There are 3 nested groupings, the coarsest first. Each group lies inside one group of the grouping before and may be the whole of it. The rows also spread widely along 8 directions, which tell nothing about the answers.
Known rows, each followed by its group in each grouping:
[ -3   6   4 -27   8  -6   9  25 -35  21  -1   3 -31  -6  18  -5 -16   1
   0   0 -18 -10 -13   2  -8  21   6 -21  -9 -11  -2 -10 -11   5   4  -8
   6] -> q_850 q_269 q_75
[  2   3  -1 -19   9  -1  12   2   3   2 -11   7  -1  -9  -7  14  -2  30
   0 -12  -6  -9  -1   0 -14  18  13   7 -13  -5 -17  -5   8 -36  -9   2
   0] -> q_850 q_269 q_123
[ 14  12  -7 -20  -9   1   4 -25   4 -16 -19   5 -16   2 -24 -23   2  -3
 -14  34   1 -21  29  -9  20  -6  -3  25   6   9   9  10  -5  -4 -29  -4
 -28] -> q_328 q_231 q_989
[ 17  26  -5 -28   1  -2  -2  18 -34  25 -16  -8 -43  -6  14 -10 -13 -12
  -7  22 -13  -1  -4  -2  12   3   4 -24 -10   5  -7  -6  -7  20  -9  -5
   0] -> q_328 q_626 q_77
[-48  26  17  -1  -4  13  21   6   1  19  15  14 -10 -13   7   4  38  34
  -6  -9  -4 -17  12  11 -28   0 -32  -3  34  -9 -27   9   6  -4  15  -6
  28] -> q_903 q_237 q_461
[  6  24  31  19   0   7  28  10  -5  13 -30 -15  20 -20 -20  26  -9  50
   3   1   7  -5   3 -16   3 -12 -12 -11   9   1 -31   4  27 -28  -4  21
 -22] -> q_903 q_518 q_645
[ -3  41   7   8 -35  29  -4 -11  -5  -2 -14  10  -5  16 -26 -13  11   8
 -12  47  10  -1  38  -3  23 -36 -14  10  33   2  -3   5   3  12 -15   7
 -25] -> q_903 q_140 q_169
[ 36  40 -25 -19 -16   2 -35  -6 -11   7 -23  19 -21  33 -21  -9 -21 -40
 -12  39  15   9   0  10  24  -6  13  -1 -14   0  20 -24 -11  -1 -31   5
 -35] -> q_850 q_550 q_751
[ 18  -4   2  -4  11 -14  27 -22  11 -11  -6  30  16 -25  -6  12   1 -15
   1 -23  21 -13  -3   2   4   7  -8  12   1 -14   8  -2   5 -13  13 -10
 -10] -> q_903 q_518 q_74
[ -6  24 -23 -23  -2  12 -10   6   0  18  -4  13 -29  16  -2   4  19  -2
 -12   8  -4  -6   8  20 -15  13  -1   3   4   3   2  -5  -5 -10 -18  -2
  -5] -> q_903 q_182 q_530
[ 16  42  23   9  13   0  -5  32 -21  40 -27 -16   5 -13  -3  36 -19  30
   7   5  -3  11 -23  -7   2  -6  -6 -44  -2  -1 -24 -19  21 -29  -7  24
 -17] -> q_328 q_626 q_280
[-10  20  13   2  -5  23  -2  29 -27  18 -24 -19 -13  18 -21  12  -1  39
  -2  30 -16 -10  18  -9   7  -5   0 -17  18   0 -12   6  -5   1 -22  28
 -30] -> q_903 q_237 q_65
[ 32  14 -49 -34  -9   6  -4 -27  22  -9 -27  14 -31  10 -23 -10  10  -6
  -6  22   4  -2  21  10   7  12  29  41 -27  15 -15   1   9 -12 -27  -3
 -16] -> q_903 q_518 q_661
[-10   3   4 -11  -7  -4  18 -15  -1   8  21  35   0 -31  21  -2  12 -29
   1 -15   7   1  -8   5   2   0 -12  -6  13 -16   0  -1  -4  13  33 -32
  28] -> q_328 q_626 q_771
[ 12   3 -25 -26   7   2  11   0   3  20  -8   7 -14 -17   9   6   2   0
  10 -12 -13   2 -17   7  -8  19  23  -1 -28   0 -26  -3  20 -21   6 -14
   5] -> q_328 q_254 q_190
[ 14 -33 -13 -16  -1   1  23  -5 -19  -8  -4  13   0 -10   8  -6 -23 -23
   9   0  -5  -1  -1 -15  22  16  26   1 -25 -17  11  -8 -14   8  17 -11
  -9] -> q_850 q_82 q_413
[  7 -36 -20 -31  -7  14  21  -9 -10 -10  -7  -5 -13   3  -7 -14   0 -13
   4   7 -20 -13  20 -18  29  11  28  13  -7  -9  13  17 -16   4  -7  -6
 -23] -> q_328 q_254 q_835
[-31  -8  11 -19  20  17  17  32 -39  24   2 -14 -28   5  13   9   6  31
  -2  -7 -25 -23   2   0 -17  22  -9 -21  11 -11   0   6 -13  -6  -7  10
  -6] -> q_903 q_140 q_898
[ 20   3 -21 -22 -17  10   1 -25  17 -27 -25  12 -10  17 -41 -22  -1   7
 -10  28   2 -11  38  -7  19   1  28  42 -11   4  -1   5  -8 -16 -42   6
 -31] -> q_850 q_269 q_377
[  0  14   2  -8  -1   6   6 -19  16 -10  -5  15   1   1 -16  -4  19   4
  -9   6   8 -15  21  -1  -3  -8 -18  14  21  -5   9   6   1 -25 -21   1
 -16] -> q_328 q_254 q_604
[ 33  51  -9  -5 -18   3 -21  -9 -11  15 -19  28 -15   6  -9  -6  -6 -43
 -18  34  24   8   2  10  27 -21 -10  -7   8  -3  17 -18  -3  21  -6  -7
 -22] -> q_903 q_182 q_530
[  4  13   0  -3  -2  -1  27 -21  20   3  -5  18  14 -34  -2   6  14  11
   7 -15   6  -2  -3  -2  -4  -2  -2  10  -4  -4 -34   3  31 -27  12 -13
  12] -> q_328 q_254 q_190
[ -4  25  -8 -21 -27  26   5   3 -27   8 -20 -15 -46  11 -18 -36   3  21
 -17  58 -18 -16  47 -14  27 -14  11  17   5  20 -19  20  -9  41 -24   6
 -11] -> q_903 q_237 q_65
[  3  23  12 -25  -8  -4   8 -19 -14  -9  -7   7 -36  -7  -9 -35   0 -11
 -29  34   7 -30  35  -8  19 -12 -28  14  23   5  17  11 -26  26 -29  -9
 -11] -> q_328 q_626 q_771
[ -4  41  14   8 -13  16   1  11 -12  19 -20  -9  -1  11 -16  12   5  34
  -2  24   6  -3  13  -1   6 -16 -15 -14  27   1 -17   2  10  -6 -11  22
 -25] -> q_903 q_518 q_661
[ 26  41  16   7   9  -5   1  10  -4  18 -26  -1   8 -14 -12  22 -14  15
  -1   6   7   1 -15  -4   3 -10 -13 -25  -1  -3 -12 -15  24 -33 -11  13
 -25] -> q_328 q_254 q_604
[  6   5 -38 -17 -19  27  -2 -14   7  -2 -13  16 -15  19 -15  -7  14  -7
   4  21  -6   8  23   6  13   0  30  23 -13   2  -7   3   8  -2  -6  -5
 -12] -> q_903 q_140 q_898
[ -1 -10   7 -10 -19  18  26   0 -34  -2  -5  -9 -14  -5  -4 -20  -9  -5
 -13  28  -7 -12  30 -25  37  -8   4   1  13  -2  12  16 -19  34   3  -3
 -19] -> q_903 q_182 q_530
[  6  45  -4  10 -27  19  -7  -9  10   7 -18  17   3   6 -23   1  11  -1
  -2  29  12   8  17   2  19 -30  -4   6  16   0 -16  -6  14   3   3   5
  -9] -> q_903 q_237 q_461
[  3   3   6   0  14 -13  20  -5  13   7   7  36  31 -26   5  36  -1   2
  11 -47  14   6 -33  11 -23  23  -2  -7 -12 -20 -12 -18  20 -48  23 -11
  14] -> q_850 q_550 q_751
[  8  34 -22 -28   2  -3 -26   4   1  16  -7  30 -27  18  -1   1   6 -15
  -8   8   2  -2 -10  29 -17  15   8  -2  -6  -8   4 -23  -4 -18 -15  -7
   0] -> q_850 q_269 q_123

New rows. What belongs after each?
[-10  -5 -12 -11   4   8  -8   5   1  10  12  22   6  19   5  21  19 -25
  10 -19  -3   0 -14  16  -7  10  -1 -19  23 -31  24  -6 -13 -24   8  -5
 -14] -> q_328 q_254 q_835
[-16  10  -2  -7 -23  15   8   8 -23  16  12  13  -1   1  14   0  -7 -10
   2   4  -3  10  -9  -2  11  -2   8 -16   3 -12  -8  -4  -3  13  26 -10
   9] -> q_850 q_550 q_751
[ -8 -27  10  -4  -7   6  34  -3 -25 -12   0   3   7  -6  -1  -7 -20   3
   3   5  -5 -15  17 -23  20   4   8  -1   3 -18  13   2 -21   7   8   2
 -17] -> q_850 q_82 q_413
[-24 -48   4  -6   7  21  22  22 -20   7   2 -14  24  12   2  25   1  20
  24 -24 -28 -10  -3 -13   4  15  19 -24  16 -26   7  16 -13 -27  11  15
 -25] -> q_328 q_254 q_190
[ 12  17 -13 -21   5   4 -11  35 -24  30 -17  -4 -22  12   2  12 -21  16
   7   7 -18  11 -21   7  -8  20  32 -25 -28  -8 -19 -15   5 -16  -6   9
 -10] -> q_850 q_269 q_377
[ 34  32   6 -23  16 -12  -7  13 -22  19 -28  -2 -30 -15  -5   2 -25  -4
 -10  18  -1  -9 -10   0  10   2  -4 -20 -15   4  -4 -14  -3  -2 -25   4
 -20] -> q_328 q_626 q_771
[  0   0  -5 -16 -17  14   4 -12  -3 -16 -11   7  -7  14 -21 -17  -2   5
  -8  24  -3 -15  31 -11  19  -4  13  19   8  -4   8   5 -16   1 -18   3
 -17] -> q_850 q_269 q_123
[-21 -41  11   1   4  10  46   1  -6   1  16  -1  26 -27  12  18   6  18
  19 -32 -17  -3  -4 -18   3  12   8 -13   7 -22 -11  16   5 -23  35 -10
   7] -> q_328 q_254 q_604
[-23 -30  17 -14  25  11  28  22 -34   7   2  -7  -8   0   9  13  -1  19
   3 -19 -19 -29   3  -6  -9  22 -10 -16  14 -21  16  12 -21 -10   0   8
 -17] -> q_903 q_140 q_898
[ -2  46  17 -14   2   5 -10   6 -21  11 -11  11 -36   9  -6 -13   7   2
 -24  29   9 -24  18  11  -5 -10 -37  -3  29   0  19  -4 -12  11 -30   4
 -22] -> q_903 q_140 q_169
[  8  17   7  -4   6 -13   6   3   6   8  -3  30  13 -17   8  21  -9  -3
   5 -19   8   4 -23  10 -14  10   1 -13  -5 -18  -8 -23  11 -29  13  -7
   6] -> q_850 q_269 q_75
[ 10 -10 -15 -18  -3   8  31 -16   7  -7 -16   1  -4 -15 -13   1   6  19
   2  -1  -3  -9  17  -5   7  11  19  24 -13   5 -22  12  12 -11  -2  -2
  -8] -> q_903 q_518 q_661
[  3 -13  -4 -22  -5   6  16  -1 -27   5   7  12 -13  -6  14 -13  -4 -36
   1   5  -9  -8  -4  -9  28   3   2 -12   7 -21  22   5 -20  22  17 -18
  -8] -> q_328 q_254 q_835
[ -9  62  -5 -11  -6   1 -31  14  -4  32   3  30 -23  19   5   3  14  -2
  -8  10   8   4 -15  32 -30   3 -12 -18  13 -13  -9 -23   2 -10  -5  -4
   7] -> q_850 q_269 q_377
[-17  -8  16   0  -9   1  25  15 -28  19  20  23  13 -20  28  10  -9  -8
  16 -23  -5   8 -27  -3   0   9   7 -31   5 -35  -4  -7  -3   9  55 -19
  20] -> q_850 q_269 q_377
[  0  31   9  -1 -15  18   8   5 -26  15 -13  -1 -17  -1  -3  -9  -5   9
  -8  30   0  -4  17  -6  17 -17  -8 -10  11  -2  -6   3   4  21   0   5
 -13] -> q_903 q_140 q_898
[  7  30 -25 -19 -16  14 -17  -2  -6  13  -8  24 -32  18  -4 -13  10 -28
  -7  28   2   2  11  14  13  -7   4   5   3  -5   5 -10  -8  22   1  -9
  -3] -> q_903 q_237 q_461
[  1  -4  -1  -3  12  18   4  42 -28  30 -23 -21  -6  10  -6  34 -15  31
  18  -2 -25   3 -14  -7   2  12  22 -34 -11 -10 -18  -6   5 -18   5  24
 -23] -> q_903 q_237 q_461
[ 29 -24 -14 -23   5  -8  44 -17  -7  -3 -10  17 -14 -53  10 -11 -19 -22
   9  -8 -10  -2  -5 -19  29  15  31  14 -45  -5 -21   2   8  25  38 -28
  16] -> q_903 q_237 q_461
[-11 -31  -4 -26 -11   2  45 -22  -7  -9  15  15 -12 -38  16 -23   6 -13
   2  -7  -9  -7  15 -14  16   8  12  16  -5  -6 -13  19  -7  23  27 -33
  29] -> q_328 q_626 q_771
[ 30  47  12  -9 -10 -12   6 -12   0  -4 -25  18 -12 -23 -14 -15 -20   6
 -16  27  14  -5  12  -8  14 -13  -7  10 -11   7 -18 -14  13  -2 -20  -3
  -9] -> q_850 q_269 q_75
[ -7  15  17   4  -2  11   5   7 -14  -8 -21  -8   0  17 -28   0  -9  35
  -9  24   2 -22  29 -15   6  -7 -11  -1  17  -4   9  -3 -15 -19 -39  27
 -40] -> q_850 q_82 q_413
[  1  30  17   1 -13   5  23  -8   7  -4 -19   0   0 -19 -24  -9   1  50
 -10  10   3 -12  24 -12  -4  -7  -5  17  -1   6 -37   5  19 -19 -18   8
  -1] -> q_850 q_269 q_377
[-22 -16  10   6 -12  21  42 -22   5 -16   8  17  17 -15  -6  -3  19  15
   2  -4   2 -14  30 -14   8  -8  -9  20  22 -12  -5  20   3  -4  16  -8
   1] -> q_903 q_140 q_898
[ -9  27 -14 -10 -20  15  -5  15 -20  32  -2  -4 -18   6  11  -3   2   1
   7  29 -17  17  -8   3  11  -4  20 -21  -2   1 -27  -2  14  11  18 -11
   5] -> q_328 q_231 q_989
[ 24  13 -25 -25 -12   9  -5  -4 -11   5 -23   8 -32   5 -10 -13  -7 -17
  -4  33  -4   0  16  -2  25   1  26  13 -19   6  -4  -2  -2  26  -8  -4
 -14] -> q_903 q_237 q_65
[-15  13   2   3 -20  21  21   6 -15  20   4   2   1 -11   7   7   9  13
  -1   5  -5   8   8  -5   8  -5   4  -7   9  -3 -23   5  12   7  23  -5
   9] -> q_903 q_182 q_530
